The rows are grouped in 4 ways, from coarse to fine. Each group lies inside one group of the grouping before and may be the whole of it. The rows also spread widely along 14 directions, which tell nothing about the answers.
In the rows, 128 means zero.
Some rows, each with its group in each grouping after it:
[ 78 133 115 135 127 105 151 155  79  99 145 132 130 179 119 148 133 110
 158 130 177 134 121 168 145 134 170 135 127 155 174 126 149 114 152 160
 151]	Z298 fol femud Z639
[183 128 114 142 135 130 140 114 147 139 126 133 131 132 130 125 124 100
 128  99 134 124 166 146 108 136 163 127 143 115 100 139 133 112 129 118
 142]	Z629 subov Gik Z39
[133 127 145 151 102 117  89 160 114  73 147 158 126 155 110 131 143 135
 160 150 161 122 132 105 109  87 170 112 162  92 145 109 130 115 160 139
 146]	Z298 sov Vif Z892
[117 118 112 111 115 147 162  87 135 117 130 139  75 131  75 158 149 143
 124 151 107 132 151 129 103 170 119 153 164 132 142 156 153 123 135 154
 107]	Z629 subov kefa Z475
[142 161 142 155 130  68  80 229 140  51 149 150 159 130 119 134 133 126
 124 137 132 147  84 123 159  94 194 130 189 149 157 116  75  58 190  89
 167]	Z298 sov tafiz Z401
[159 121 140 115 121 133 120 137 151 123 132 105 132 137 151 147 122 104
 131 112 138 137 130 186 152 126 154 138 128 176 177 133 143  83 103 143
 162]	Z629 Zilut Tebi Z76
[115 117 136 126 104  76 115 134 107  99 152 131  98 139 132 115 142 132
 121 184 126 118 120 136 132 131 131 120 144 131 106 154 112 141 148 140
 104]	Z629 Lavek Lesa Z584
[198 101 132 159 128 114 108 116 147 142  92 137 141 143 141 129 132 103
 138 107 140 121 176 162 112 118 173 112 146  80  86 138 114 105 165  96
 164]	Z629 kaluk fupi Z37
[129 123 110 110 111 147 147  81 119 146 117 104 117 136 128 127 130 111
 158 149 168 158 142 151 147 153 107 105 126 107  95 152 158 173 131 135
 133]	Z629 Zilut Tesa Z674
[110 113 136 123  86  94 122 111 108 140 152 121 142 132 178 146 125 118
 127 162 144  94 101 157 130 116 115 107  93 190 146 101 137 133 174 149
 134]	Z298 sov tafiz Z552
[123 109 118 117  95 137 162  80 102 149 139 166  98 163 142 143 130 130
 129 146 118 122 147 131  89 147 134 133 107 152 163 115 182 135 105 172
 118]	Z298 fol Sose Z864
[174 114 141 109  80 143  99  98 174 128 158 126 113  92 164 130 127 146
 105 162  98  87 102 100  88  89  83 108 117 144 119  98 135 136 122 148
 103]	Z298 fol vig Z484
[141 118 100 124  98 120  98 158  85  95 115 153 130 142 133 110 145 125
 188 121 125 186 121 123 181 131 168 125 137 130 133 163 154 119 137 128
 186]	Z629 subov beki Z262
[117 120 139 141 118 121 128  78 131 129 134  90 109 145  84 162 142 118
 149 154 186 107 177 140 106 146 135 117 151 120 122 119 134 122 175 153
 125]	Z629 kaluk Fizi Z620
[164 118 132 140 128  75 111 149 117 102 151 114 125 130 151 130 124 112
 135 120 141 126 141 157 130 124 171 132 155 156 126 135  96  90 146 114
 153]	Z629 Zilut fof Z313
[141 159 148 145 114 129 122 149 108 127 161 166 159 166 140 120 114  86
 144 127 178 134 145 137 130 119 194 114 119 143 155 102 164 107 110 164
 136]	Z629 subov kefa Z937
[142 163 149 105 111 116 111 125 101 101 178 125  96 151 143 110 106 116
 157 175 178 177 124 103 128 120 140 109 151 122 137 110 146 159  56 155
 104]	Z298 fol femud Z235
[207  87 145 128  79 112  69  96 113 124 144 160 129 100 165 125 139 107
 157 126 137 112 161 118 128 129 164 120 120 131  97 138 141 107 157 147
 148]	Z629 kaluk vev Z381
[204 111 156 142  97 207  92 100 204 165  90 130 158 171 166 115 131  88
 137 116 166  99 159 153 108  72 143  81  74  56 131 103 196 139  80 164
 154]	Z298 fol Sose Z778
[159 110 113 111 102 122 105 106 142 133 118  77 112 130 155 107 141 103
 148 135 131 134 134 153 168 141 127 121  98 152 106 168 156 141 102 146
 149]	Z629 subov beki Z521
[197 104 102 143 106  80 124 123 114 151 124 143 117 145 183  92 121 123
 128 108  82 142 155 124 114 134 178 128 115 158 115 147 132 104  85 106
 162]	Z629 Zilut fof Z313
[132 138 109 105 110  99 169 115  80 154 167 151 124 137 198 119  95 118
 123 139 115 146  99 143 116 134 122 123 107 192 136 107 146 151  88 133
 116]	Z298 fol vig Z484
[116 134 120 123 109 102 130 168 127 100 131 169 130 126 126 112 146 128
 100 168  98 139  79 137 161 140 142 128 139 143 118 173 123 127 162 125
 122]	Z629 Zilut Tebi Z76
[166 117 106 133 108  89 131  87  96 147 116 133  91 164 147 117 126 126
 150 139 122 177 171 104 114 160 168 127 131 138 123 136 149 126  89 118
 146]	Z298 fol femud Z639
[122 153  96 120  86 119 124 136  86 119 143 164 135 139 127 110 129 130
 168 150 130 193 106  74 162 144 156 119 124 164 146 126 176 133 122 137
 159]	Z298 sov Vif Z892
[175  92 111 110  89 153 105 111 156 142 117  94 127 118 180 116 132 122
 150 110 101 108 119 160 139  96 106 113  88 147 126 141 159 131  98 145
 162]	Z629 subov kefa Z937
[177  59 108 127  90 129 139  88  87 137 145 175 111 117 181 149 126 137
 150  83  86  77 161 154  67 112 138 141 117 160 140 119 150 104 143 149
 153]	Z629 subov beki Z262
[108 136  99 140 160  91 149 172 131  60 148  81  92 157  76 136 149 118
 139 117 156 116 133 151 134 142 173 159 167 137 142 162 113  96 136 141
 138]	Z298 fol femud Z235
[115 127 144 133  90  71  93  85 148 163 101  51  88 191 126 132 151 122
 119 191 122 157 168 132 159 171 160 126  98 212 184 135 153  92  89 154
 150]	Z629 subov beki Z521
[129 134  84 146 133  95 148 134 129 128  77 124 123 163 110 109 147 123
 136 145 123 175 128 131 155 158 154 116 147  94  85 175 127 147 156  78
 158]	Z298 sov tafiz Z401
[146 142 167 167 142  70 116 140 133 118 145 100 119 189 120 152 116 105
 123 133 178 131 191 161  99 126 210 129 169 154 181  92 100  59 119 124
 148]	Z629 Zilut Tesa Z674
[147 140 105 169 113  88 127 150 124 149 118 139 146 169 145  98 125 122
 128 125 109 134 143 114 117 113 184 108 117 142 123 119 132 107 124 110
 159]	Z629 subov kefa Z475
[144 129 166 169  81  15  64 103 148 169 120  90 116 163 167 104 140 130
  78 218 106 107 151 100 113 126 157  87 105 178 106 108  85 111 157 109
 118]	Z629 subov Gik Z39
[120 130 151 131 113  93 129 122 137 117 113 185 106 144  96 149 156 124
  75 189  96 142 131 140 136 181 159 146 163 144 136 163 119  99 185 128
 102]	Z629 subov beki Z262
[145 122 165  92 102 116 106 124 126  98 146 146 103 126 155 163 121 127
 126 165 126 159 105 163 142 131 127 139 163 167 184 120 127 103 119 136
 129]	Z298 sov tafiz Z401
[159 129 117 127 135 127 162 140 109 113 146 187 121 151 147 116 121 100
 122 115 130 132 130 149 109 137 168 138 137 112 120 144 149 132 105 138
 119]	Z298 fol Sose Z778
[118 164 131 114  85  90 118 137  74 109 165 218 123 124 116 118 135 120
 124 188 112 193 107  76 166 185 176 138 146 183 137 148 153 115 148 149
 109]	Z629 subov kefa Z475
[182 117 135 131 103  84 102 118 160 141 138 112 109 120 170 112 127 127
  94 146  78 108 132 130 112 120 138 125 122 173 120 132 110 103 110 120
 127]	Z629 subov Gik Z39
[152 116  93 128 115 119 159 123 134 127 117 159 102 148 129 111 143 125
 113 126  84 132 132 123 118 155 158 147 124 139 128 165 162 123 101 130
 134]	Z298 sov Vif Z892
[165  90 103 135 109  49  87 168 124  97 112 101 110 122 190  99 141 152
 128 140  69 126  86 138 139  90 128 117 137 136  88 156  70 124 152  71
 163]	Z298 fol vig Z484

New rows. What belongs after each?
[122 133 176 127  96 123  87  85 213 127  88 102  84 152  58 150 177 136
  75 235 125 145 149 116 144 173 124 121 156 110 139 162 132 112 156 145
  98]	Z629 Zilut fof Z313
[ 51 165  97 131 127 129 203  99 143 177 148  75 157 131  98 186 113 130
 104 145 152 112 111 157 118 149  92 118 117 232 178  78 141 110 194 143
 132]	Z629 Zilut Tebi Z76
[149 150 132 144 102 161 134 103 170 137 168 146 126 142  95 119 137 104
 108 137 144  78 165  89  88 134 162 125 105 144 140 111 190 112 101 198
  99]	Z629 subov beki Z521
[ 80 106 124 149 105 130 126 100 154 146 115  28 113 182 112 155 138 152
 158 153 165  82 156 162  93  71  91  88 117 123 163  86 136 135 141 152
 154]	Z629 Lavek Lesa Z584
[171 132 132 148 118 129 101 172 173 115 114 152 156 120 144  93 130 121
 112 144 116 105  94 138 126  71 126  87 143  59  64 140 102 148 163  98
 130]	Z629 kaluk fupi Z37
[129 154 103 122 123  98 148 141 110 131 136 142 130 131 137 111 122 114
 123 143 113 170 108 133 157 154 144 127 138 160 112 152 129 134 133 112
 134]	Z629 subov Gik Z39
[124 118 110 154 106 113  98 151 103  86 176  89 140 129 123 124 139 122
 188 104 180  72 141 120 114  79 153 109 122 139 123 107 132 115 172 164
 163]	Z629 subov Gik Z39
[153  86 150 138  79  56  73 134  97 120 114 176 121 152 172 114 162 108
 117 159  96 124 136 151 164 156 196 136 101 172 133 174 131  87 167 143
 153]	Z629 subov Gik Z39
[ 91 103 103 106  61 101 141 111  95 147 133 149  88 149 163 108 136 177
 118 189  53 136  86 108 119 125  95 116  98 190 163 139 159 152  94 151
 124]	Z629 Zilut Tebi Z76
[157 103  89 141 137 124 151 122 135 144  71 100 126 174 150 124 131 114
 158  95 132 152 150 182 135 125 150 118 129  95 118 153 141 134 116  89
 187]	Z298 sov tafiz Z401
[155 125 125 128  80 145 115 137  97 158 108 190 137 179 184  85 108 141
 164 142 104 183 114 120 126  79 142  83 113  93 148 112 173 157  54 124
 162]	Z629 kaluk Fizi Z620
[141  85 112  95 121 164 142  85 146 121  97  83  85 121 119 149 140 137
 159 132 129 137 132 189 132 129  73 125 157  86 108 170 135 160 129 126
 140]	Z629 kaluk Fizi Z620
[134 122  91 126 101 102 120 137 108 109 130 146 128 104 118 132 145 137
 147 130  96 153 113 110 155 149 145 137 144 168 117 155 128 103 184 117
 159]	Z629 subov kefa Z475
[190  98 116 121  99 153  85 115 139  89 142 117 115  97 131 107 149 115
 175 115 147 103 146 117 130 108 129 115 133  84  70 161 147 147 139 151
 141]	Z629 subov beki Z262
[158 100 118 103 115  99 118 124 102 102 161  81  94 107 179 138 110 139
 161 117 116 124 122 168 118  99 104 131 153 171 134 123 101 124 112 121
 148]	Z629 subov beki Z262
[170 153 150 123  84 118  80 112 136 117 155 146 126 135 135 103 135  99
 141 173 163 154 138  76 151 146 171 111 116 139 122 127 172 129 100 160
 123]	Z298 sov tafiz Z401
[144 141 109 127 134 112 121 166 112  91 126 126 140 129 122 119 129 108
 164 121 160 182 118 151 177 134 159 121 166 109 104 162 115 124 154 100
 165]	Z629 Zilut Tesa Z674
[115 125 143 128  61 117  77 103  99 136 121 134 118 160 127 149 137 158
 174 176 129 180 142  91 133 114 140 102 133 163 191  89 157 104 136 145
 169]	Z629 subov kefa Z937
[152 119 112  92 109  95 113 113 105 120 121  70  57 146 153 108 114 158
 174 159 102 211 128 133 146 125 106 123 166 139 138 148 120 149  36 103
 153]	Z629 kaluk fupi Z37
[135  90  94 121 105 144  99 136 195 114  94  24 108 130 116 119 166 137
 155 120 111  94 114 162 168  98 101 123  98 135 133 172 147 119 118 149
 179]	Z629 kaluk vev Z381
[189 147  92 131  97 167 153 138 177 164 142 196 157 120 157  64 130  90
  83 108  69  95 109 100 130 138 163 127  58 151  98 160 206 130  66 170
 113]	Z629 subov kefa Z475
[146 108  93 120 149 132 151 177 117  93 113 136 156 115 162 147 120 113
 153  78 131 138  82 210 155  98 125 131 153 110 114 151 103 122 183  89
 176]	Z298 fol femud Z639
[179 100 117 140  69 148  70 112 134  96 121 188 129 107  86 117 179 124
 161 134 129 132 159  60 148 156 186 129 126 105 101 174 180  98 181 163
 158]	Z629 Zilut Tebi Z76
[171 156 150 127 115  80 102 123 110 119 158 125 117 141 164 102 107 102
 137 171 165 167 135 111 131 129 158 104 149 130 101 116 119 148  96 112
 117]	Z298 sov Vif Z892
[146 138 166 108 119 110 119 134 119  92 180 138 116 148 151 134 126  72
 126 143 181 115 132 172 153 155 182 149 119 177 168 138 162 104  91 187
 113]	Z298 sov tafiz Z401
[123 151 113 132 102  91 122 151 108 110 155 151 121 137 123 100 137 122
 128 160 113 145 112  97 148 146 164 128 128 164 121 149 142 123 125 144
 122]	Z629 subov kefa Z475
[143 122 150 125 135  68 136 101  88 122 161 107  97 152 145 158 117  91
 134 133 165 135 178 183 121 173 179 152 153 189 151 129 115  89 123 142
 125]	Z629 subov kefa Z937
[116 150 134 127  94 103 116 116 151 120 146 124 109 138 100 137 146 132
 106 187 121 137 122  87 133 154 145 132 130 183 162 121 151 105 136 152
 118]	Z298 sov Vif Z892
[137 138  79 124 119 164 144 159 191 113 125  75 116 131 104 116 131 158
 138 105  89 133 105 121 127  88 108 125 137 141 164 131 148 110  76 128
 166]	Z629 Zilut Tesa Z674
[144 106 107 128  96 120 101 121  92 139  82 126 135 163 153 121 139 118
 189 124 136 192 142 152 176 133 158 108 118 123 131 153 156 127 133 114
 196]	Z629 subov kefa Z937
[137 133 124 110  99 110 128 111  72  94 209 139  97 123 118 140 123 119
 171 125 163 140 158  99 122 161 173 155 142 204 174 119 166  93  98 191
 132]	Z629 Zilut fof Z313
[101 123 100 115 114 110 178 117 104 138 171 137 132 114 152 128 129 102
 107 132 122  73 102 170 129 153 117 137  90 197 113 148 149 144 163 169
 104]	Z629 subov Gik Z39
[143 109 107 162  88 110  85 124 157 148  94  78 149 152 130 120 151 137
 155 131 130 122 147 113 141 102 149  94 100 141 131 122 139 101 163 121
 194]	Z629 Zilut fof Z313
[194 173 130 137 162  80 135 158 143 107 158 140 145 102 157  94 102  77
  94 141 158 144 108 136 134 135 156 112 168  96  30 146  76 151 147  77
  93]	Z298 fol femud Z639
[134 166 117 108 130 148 169 170 131  90 199 179 114 119 103 120 115 118
 114 119 115 126 103 119 119 134 156 160 154 167 169 133 160 104  73 176
 100]	Z629 kaluk vev Z381
[183  85 113 124  95 105 107  61  89 122 134 122  97 117 147 132 141 111
 180 126 159 132 182 115 117 161 152 127 129 125  83 149 150 139 151 134
 148]	Z298 sov Vif Z892
[162 101 150  99  75 107  56  79 113 125 133  84 130 104 170 157 142 103
 174 158 176 153 132 139 183 149 127 115 103 182 127 124 145 115 172 151
 164]	Z298 fol vig Z484
[170 104  89 124  77 151  78 153 146 103 137  97 144  97 158  99 135 150
 185 104 112 120  97 100 145  59 108  95 109 127 116 127 145 128 126 131
 189]	Z629 Zilut Tesa Z674
[141 129  84  95 118 121 143 158 105  82 171 111 116  97 150 131 118 129
 164  99 113 148  85 138 156 124 126 154 140 198 157 140 142 112 107 135
 162]	Z298 sov Vif Z892
[105  94 133 124  71 111 103 162  96 111 148 166 150 134 182 128 136 141
 138 147 109  93  76 160 138  78 124 108  96 168 164 118 137 119 171 156
 153]	Z629 Zilut Tesa Z674
[112 127 177 129  96 101  90 109 203 141 126  75 133 132 119 169 150 117
  73 197 132  86 122 166 147 131 114 118 113 193 166 113 118  81 184 158
 116]	Z629 Lavek Lesa Z584
[126 139  89 123 126 116 196 126  97 133 175 170 140 116 161 117 107 108
 115 119 128  94  99 141 101 137 125 126 116 158  97 126 146 160 143 136
 103]	Z298 sov tafiz Z401
[168 119 169  99  82 107  58  92 137 119 150  60  92 141 163 112 131 103
 161 178 176 154 152 136 168 135 138 109 110 158 140 139 152 131  61 170
 135]	Z629 Zilut Tesa Z674
[161 144  87 118 126 166 153 106 141 116 175 110 135  78  85 158 118 120
 168  75 150 128 148 104 117 144 134 147 156 176 138 110 158  87 145 152
 155]	Z629 kaluk Fizi Z620
[118 135 142 128  96 146  97 121 137 103 136 123 121 157  99 144 150 120
 157 162 174 138 135 112 140 125 148 116 125 125 163 116 169 118 139 176
 142]	Z298 fol Sose Z778
[167 115  87 121 118 184 143 132 162  97 100 168 115 125  95 115 154 130
 148 110 109 141 122 117 129 129 133 131 150  56  99 178 172 146 124 125
 146]	Z298 sov tafiz Z401
[131 163  96 105 132  93 147 144 116 126 145  96 122 119 132 110 113 111
 140 140 128 187 101 138 183 162 134 133 141 184 116 154 128 130 106 114
 142]	Z629 kaluk fupi Z37
[113 132 124 144 104  75 124 155  88 101 171 151 141 134 149 126 129 121
 132 147 142 102 105 122 121 114 160 121 125 173 134 110 123 117 179 139
 133]	Z298 sov Vif Z892
[145 111 125 109  78 168 137  98 133 159 125 192 143 114 167 121 129 122
 114 153  98 111 100 141 119 118  97 103  96 120 105 135 171 165 145 153
 111]	Z629 subov kefa Z475
[ 93 154 101 140 102 103 113 144 136 115 122 100 155 140  88 138 159 111
 146 152 156 151 111 106 193 162 166 127 107 192 152 138 160  95 192 145
 172]	Z298 sov Vif Z892
[121 133 122 109  74 132 100  97 146 127 152 103 130  99 124 106 153 112
 133 188 156 112 105  99 170 149 100  99  86 149  82 156 165 167 161 175
 108]	Z629 Zilut Tesa Z674
[157 146 138 145 121 103 126 152 123 109 158 169 144 131 148 118 116 112
 117 143 142 118 116 120 103 104 158 112 152 117 107 108 115 130 152 113
 118]	Z298 sov Vif Z892
[156  93 105 169 144 103 131 136 151 125 104  72 131 146 134 159 128 137
 142  79 122  84 166 183  82  81 143 122 160 125 132 106  82  81 182  87
 184]	Z629 subov beki Z262
[132 178 108 120 128 116 151 159 150 107 144 146  96 153 105  94 126 139
 101 169  97 180  98  82 129 140 144 132 159 127 132 142 140 139  61 120
 103]	Z298 fol vig Z484
[182 102 126 145 123  82 109 112 129 117 112 123  90 129 133 112 132 141
 133 152 115 129 157 127  90 114 132 109 182  65  54 149  78 145 151  79
 125]	Z629 kaluk fupi Z37
[133 115 125 149 128 126 133 131 140 125 103 124 135 171 107 144 147 101
 137 117 159 128 164 174 141 145 180 130 132 120 147 149 146  94 153 138
 164]	Z629 Zilut Tesa Z674
[144 129 144 115 113 152 106  98 154 122 177  30 141 108 136 175 111 106
 175 109 210  99 150 166 126  96 108 112 127 183 169  74 139  99 138 171
 160]	Z629 Zilut fof Z313
[178 149 147 144 118  84  81 133 183 119 148  73 122 136 139 107 136 102
 106 159 149 113 139 104 133 125 164 116 119 154 109 120 118 103 108 134
 122]	Z298 fol vig Z484
[211  97 153 129 105 103  97 122 129 115 148 158  95 124 194  99 113 131
 114 143  94 101 140 138  70  80 130 109 154  88  85 128  99 146  91 111
 104]	Z629 subov beki Z521
[134  92  96 111  96 122 123 142  90  93 133 156 111 116 157 144 130 172
 165 122  87 145  90 128 112  89 104 127 156 131 143 121 119 128 156 109
 163]	Z298 fol vig Z484
[145 133 143 100  96 121 109  92 134 133 157  83  91 134 136 135 120 126
 148 157 139 153 142 128 139 140 125 129 129 188 171 117 156 112  66 165
 132]	Z629 kaluk Fizi Z620
[135  99 103 123  99  68 100 117 103 107 127  74  83 139 148 124 144 153
 161 153 112 147 127 115 134 127 126 126 136 160 123 140 111 127 129 114
 158]	Z298 fol vig Z484
[137 141  99 107  91 117 122 110 123 120 153 117 108 106 116 111 136 134
 145 158 119 164 118  82 156 160 124 125 129 171 116 151 153 134 119 143
 131]	Z629 Zilut Tesa Z674
[132  98 111 159 105  54 109 136 102 132 120 103 139 150 153 143 138 129
 144 117 123 121 149 153 135 128 177 126 121 195 152 122 104  69 188 109
 190]	Z629 Zilut Tesa Z674
[ 98  94 102 125 103  88 134 121 133 144  77  85  94 173 158 131 145 162
 120 171  75 141 100 163 132 113  96 113 114 146 148 141 117 142 132 103
 157]	Z298 fol Sose Z864
[146 129 108 108  97 144 123 141 140  99 125 162  87 132 124 112 135 175
 132 162  71 172  91  83 110 101 103 121 166  96 134 135 137 147  88 113
 125]	Z298 fol vig Z484
[127 129 130 128 126  95 162 108 126 131 168 117 117 133 156 137 114 111
 101 149 145  78 123 159  89 128 121 122 127 160 118 110 120 143 139 138
  96]	Z298 sov tafiz Z401
[150 105  98 142 117 161 124 161 137 125  78 151 170 145 139 127 140 122
 164  91 129 150 115 174 157  94 143 104 132  77 119 152 142 124 173 101
 199]	Z629 Zilut fof Z313
[119 125 102 142  94 102 144 130 127 144 160 143 149 111 156 117 130 132
 100 141  92  62  99 119 102 108 116 112  92 187 110 112 131 129 180 145
 118]	Z629 subov beki Z262
[146 116 167 115 106  96 111 148 130 117 144 156 118 160 195 110 129 101
  92 171 122 106  94 180 138 115 147 123 102 142 138 141 133 136  97 152
 103]	Z298 fol vig Z484
[154 143 152 154 107 151  77 148 195 102 149  83 141 154  88 133 150 106
 145 122 179  97 163 115 134 101 184 121 118 144 182 107 165  64 111 186
 163]	Z629 Zilut fof Z313
[120 107 112 111  99 105 116 169  85  91 176 140 157  98 181 119 135  99
 152 113 138  83  73 180 173 109 132 128  91 186 117 154 135 129 183 165
 148]	Z629 subov Gik Z39
[140 141  93 125 152 170 173 135 162 129 129  71 122 144 119 139 108 122
 152  84 140 129 135 177 108  95 113 125 151 120 146 118 141 128  81 124
 154]	Z629 subov kefa Z475
[178 142 125 139 149 125 154 119 157 114 158 102  91 157 116 149 104 125
 131  95 138 126 180 132  62 117 170 148 177 146 181  89 132  78  55 127
 139]	Z298 sov tafiz Z401
[165 118 155 139  74 129  82 133 169 143 109 176 167 124 182 112 134 124
  97 179 110  99  84 126 123  75 112  75 103  95  98 111 129 151 176 115
 126]	Z298 sov tafiz Z552
[113 118 132 142  92  84 137 117  77 132 176 167 120 144 153 145 119 140
 126 149 116  94 136 124  77 116 151 126 128 189 160  88 129 105 155 154
 120]	Z629 subov kefa Z475
[141  94 119 144  89 108 132 116 120 120 154 162  85 158 130 116 141 156
 121 140  83  81 160 101  61 107 152 132 127 136 150 123 151 107  96 164
 119]	Z629 Lavek Lesa Z584
[168 122 124 150 125 138 139 126 132 116 125 159 108 161 118 145 117 149
 144 112 121 140 165 117  58  92 159 125 183  89 158  92 130 105 109 105
 151]	Z298 sov Vif Z892
[121 168 139 124 121 125 135 101 157 128 171  82 112 127  87 160 121 120
 120 157 159 129 152 112 110 148 132 132 153 187 163  93 137  97 125 159
 109]	Z629 subov kefa Z937
[146 118 134 102 118 121 123 130 126 118 147  97 127 117 185 152 103 124
 141 131 140 132  93 182 130  90  95 115 136 156 147 102 110 130 128 122
 142]	Z298 fol femud Z639
[155  94 130 105 113 110  98 163 125  69 146 125 118 101 172 129 140 124
 139 131 120 105  78 174 149  97 115 132 140 127 108 156 103 130 160 127
 137]	Z298 fol vig Z484
[164 109  92 138 113 142 163 132 102 141 148 171 148 112 183 110  97 144
 142  98 107  98 110 137  63  64 103  91 138  94  82 104 120 167 140 100
 135]	Z629 Zilut Tebi Z76
